Each new row is followed by what is left after taking away its nearest point in the smallest flat space through zero that holds the last named rows.

k189:
53, -2, 13, 1, 9, -3, -11, -26
-15, -3, -5, 31, -5, -40, -20, 23
9, 3, 37, -26, -5, -5, -15, 7
New rows:
-21, -25, 10, -14, -19, 2, -32, 1
-8, -27, -6, -3, -13, 9, -24, -14
57, 0, -40, -24, -10, 21, -45, 16
24, 1, -46, -24, -16, 20, -41, 34
5, 3, -21, 9, -12, -7, -35, -13
-4, 5, -15, -8, -14, 7, -28, -11
-16, 37, 44, -10, 5, 1, 11, 33
5, 33, 15, 17, 15, 3, 19, 12
-15, -4, -3, -40, 34, 5, 40, -7
-3, -7, -1, -17, 34, -26, 20, -1

k291 (3 x 8):
-7, 76, 16, -51, -32, -41, -42, -45
-35, 22, -42, -23, -2, 24, 7, 19
49, -27, -64, -17, -12, 41, 17, -30
New rows:
2, -26, -13, -28, -27, -27, -18, 2
-7, -32, -9, -19, -20, -25, -13, 15
41, -10, 1, -41, -32, 8, 56, -7
10, 1, 24, -32, -23, -4, 53, 16
20, 62, -21, 42, 3, 11, -13, 14
29, 50, -16, 51, 6, 11, -10, 13
-2, 9, 16, -1, -15, -8, 5, -8
-3, 1, 5, 1, -12, 2, 12, -2
1, 38, 46, 62, -12, 26, 20, 18
15, 46, 16, 41, -24, 38, 19, -1
2, -53, -11, -5, 33, 41, 20, 32
2, -12, 13, -28, 16, 9, -7, 4

k140 (3 x 8):
-2, -18, 6, 63, 18, -42, -32, 4
48, 3, 39, 29, -7, 21, -2, 31
-5, 4, 39, 7, -2, -2, -6, -1
New rows:
-11, 24, -12, -6, 2, -3, 9, 48
-20, 23, -3, -2, 4, -11, 4, 43
1, 3, -41, 15, 3, 23, -44, 52
-26, 12, -8, -5, -1, 22, -43, 36
62, -23, -17, -26, 11, -3, -50, 16
29, -18, 5, -42, 11, -12, -52, -3
5, -1, -4, -15, 0, -2, -10, -12
10, -2, 1, -8, 0, -2, -12, -8

k185, 3 rows:
3, -1, -7, -14, -2, 41, -11, -14
-20, -16, 18, -3, 56, 6, 31, 21
-6, 20, -23, -7, 21, -20, 31, 17
New rows:
29, -30, 11, 3, -20, -22, -19, 0
24, -19, -7, -13, 3, -6, 0, 6
2, 42, -35, -42, -19, 24, 43, -30
-5, 4, 20, -13, -15, -1, 30, -23
-14, -19, 31, 24, -37, 23, 34, -5
-13, -2, 10, 16, -35, 18, 46, -1
6, 39, 23, -37, -28, 2, 12, 21
2, 26, 39, -33, -20, 5, 10, 22
31, -24, 32, -2, 26, -11, 21, -37
37, -6, 9, -9, 13, -12, 22, -41
-13, -19, 36, -28, 25, -19, -7, 3
-4, 1, 10, -36, 4, -15, -12, -6

k181 (3 x 8):
-13, -43, 3, -30, 14, 44, -1, -4
10, -20, 52, -27, 27, -20, -9, 3
13, 34, -2, 3, 14, -10, -11, -20
New rows:
-2, 17, 30, -7, 13, 19, 39, 18
-2, 26, 19, -1, 9, 22, 39, 15
35, 12, -33, 12, 19, 6, 57, 50
40, 9, -17, -5, 40, 10, 48, 39
-27, 6, 1, -22, -20, 16, -6, -8
-22, 14, 10, -18, -20, 0, -7, -5
-1, 22, 4, 45, -48, 53, -17, 14
9, 15, 40, 25, -24, 40, -27, 10
-20, 21, 23, -6, 7, 0, -37, 32
-25, 20, 8, -2, 1, 12, -34, 31

k489, 3 rows:
-53, -41, 8, 19, 29, -42, 9, -34
-4, -13, -12, 10, 36, -32, 38, 23
-48, -8, 29, -8, -6, -29, -4, 19
New rows:
18, -47, -3, -22, 21, 5, 31, -5
10, -37, 12, -33, -1, 14, 13, 0
-23, -17, 14, 3, -8, -58, -13, -19
18, 3, -2, -1, -13, -33, -9, -6
-6, -27, -7, -44, -5, 3, -6, 7
1, -29, -14, -40, 1, 5, -2, 2
-10, 5, 43, 1, 0, -27, -5, -7
17, 11, 27, 4, 5, -14, 2, -9
-8, -14, -8, 7, 10, -27, 24, -22
3, 4, -1, -5, -12, -10, 11, -8

k994, 3 rows:
-9, 60, 13, -3, -49, -9, -14, -29
-57, -12, 18, 11, -49, -17, -39, -4
-8, 6, -27, -22, -25, 14, 6, 3
New rows:
-27, 0, 24, 26, -28, -15, -8, 4
-1, 2, 3, 12, -8, 0, 15, 10
-53, -24, 3, -12, 11, 3, 6, -11
-29, 4, 6, -13, 19, 4, 17, -21
-15, 2, 14, 7, -5, -8, -14, 2
-2, 4, 1, -2, 3, 1, -2, 5
49, 41, -46, -39, 17, 5, -24, -9
15, 4, -22, -17, 15, -12, -51, -2
-15, -8, -35, -4, -16, -4, 1, -12
-2, -3, -18, 9, 3, -12, 1, -17

k971 (3 x 8):
-2, 16, 39, 32, 23, -6, 11, 6
2, 12, -8, -41, -11, 51, -5, 10
1, 31, 32, 14, -24, -15, -13, 21
New rows:
41, 11, -10, -5, 19, -28, 11, -52
42, 30, 2, -16, 6, -12, 4, -39
16, 22, -35, 34, 0, -14, -33, 8
15, 23, -32, 27, 16, 10, -25, 7
26, 6, -62, -2, 25, 33, -5, 7
26, 23, -35, 24, 15, 6, -11, 18

k402, 3 rows:
-19, -5, -34, -6, -21, 37, 17, -32
-1, -40, -20, 4, -27, 67, 18, -45
-9, -29, -25, -18, -49, 2, -46, -29
New rows:
-15, 9, -21, 44, 6, 4, 8, 1
-8, -2, -14, 43, 0, -3, -9, 3
-6, 40, 44, -24, 16, 52, 3, 4
-9, 34, 37, -33, -2, 39, -23, 0
56, 8, -14, -34, 14, -54, 20, -9
55, -6, -22, -33, 4, -30, 27, -25
-34, 5, 26, 11, 26, 2, -55, -29
-37, 12, 23, 15, 34, 15, -35, -31

k701 (3 x 8):
0, -21, -28, 10, 35, -29, -20, -30
31, 22, 34, 7, 35, 0, -4, 25
31, -7, 35, -17, 13, -3, 32, -30
New rows:
-25, -2, -42, 1, 2, 51, -11, 39
2, -13, -19, -10, 24, 40, 10, 6
-13, 48, 23, -37, 48, -8, -40, 20
-30, 28, 10, -52, 15, -5, -20, -11
-28, 4, 21, 1, 21, -28, 42, 20
-38, 0, 8, 3, 16, -30, 36, 18
32, -4, 55, 32, -29, -37, -2, 25
13, -20, 26, 34, -37, -45, -10, 8
19, -8, 15, 11, 2, -14, 19, 12
6, -12, -1, 14, -7, -15, 12, 12
-9, -46, 20, -11, -3, 21, -34, -39
-6, -29, 30, -5, -1, 29, -42, -11

k769 (3 x 8):
16, -21, -63, 28, -36, -8, 24, 16
-35, 50, -39, 74, 11, -1, -8, 12
29, 25, -3, 68, -7, 64, -17, 2
New rows:
2, 14, -4, -43, 21, -29, 21, -32
18, 22, -14, -9, 12, -1, 17, -29
-34, 17, -24, -11, -15, -34, 41, 11
-6, 18, 7, -6, -14, 9, 27, 3
36, 30, 14, -3, -19, 30, -43, -2
13, 24, -9, -16, -20, -9, -30, 4
-25, 37, 9, 6, -28, 29, -23, -43
-21, 15, -7, -12, -41, 10, -9, -40

k108:
2, 5, 6, -3, 11, -50, -33, -8
-11, 2, -24, -9, 20, -21, 54, -26
-51, -18, 12, -36, 48, 20, -3, 11
New rows:
35, -19, -42, -18, -66, 3, 9, 27
4, -27, -35, -42, -29, -13, -2, 26
29, 25, 9, 48, 16, -6, -17, 16
8, 19, 5, 34, 36, 4, 4, 14
-11, -8, -26, 17, 38, 14, 40, 21
5, -3, -15, 27, 24, -3, 2, 27
-49, 1, 16, -34, -27, -4, -20, 2
-32, 8, 4, -21, -43, -8, 1, -7

k334:
79, 22, -43, 4, 15, -2, 18, 40
-4, 17, 12, -19, 54, 9, 0, 35
27, 19, -73, 10, 9, -27, 18, 13
New rows:
12, 6, 15, -20, 17, -12, 9, -9
9, 3, 8, -16, 6, -16, 10, -17
-12, 10, -15, -21, 6, -12, -54, -41
16, 13, -9, -22, 9, -3, -52, -27
-47, -20, -4, 19, 4, 4, -8, 1
-7, -16, -6, 21, 1, 11, -3, 16
-2, -15, -5, -5, -10, -6, -2, 3
-1, -13, -3, -8, -3, -4, -2, 8
10, 4, 60, -19, 26, 11, 28, 27
-1, 1, 13, -2, -2, -15, 35, 1
26, -27, -9, -19, 62, 1, -2, 15
13, -43, -7, -8, 24, -4, -6, -16

k633, 3 rows:
25, -7, 35, -2, -28, 42, 9, 30
-59, 17, 10, 27, 34, -16, 9, 45
-30, 72, 30, 29, -3, 23, 7, 9
New rows:
61, -4, 4, 11, -2, 25, 13, -8
27, 3, -5, 23, 24, 2, 14, 1
-9, 32, -3, -11, -12, 52, -9, 1
-15, 1, -21, -18, 4, 28, -12, 4
37, -3, -19, -9, -39, -5, -14, 31
13, 17, -24, 2, -24, -18, -14, 29

k375, 3 rows:
6, -13, 31, 15, -60, -11, -1, -28
-27, -10, -1, 2, -36, -25, -18, -16
-21, -14, 32, -22, 9, -64, -10, -9
New rows:
-6, 12, -6, 15, -20, -37, 1, 27
7, 16, -5, 18, -12, -22, 9, 32
-11, 26, 28, 1, 56, -39, -2, 28
-9, 26, 13, 27, 1, -6, -6, 14
28, 1, -28, -48, -3, -46, 26, 41
32, 1, -33, -34, -33, -28, 26, 33
-43, 6, 19, -10, 56, -46, 36, -10
-30, 10, 3, 18, 9, 1, 39, -19
-4, 0, -2, -8, 3, 16, -12, -26
-2, 0, 3, -11, 9, 12, -10, -25
-5, 17, -3, -8, -19, -2, -12, -6
3, 19, 2, -11, -5, 0, -6, -1
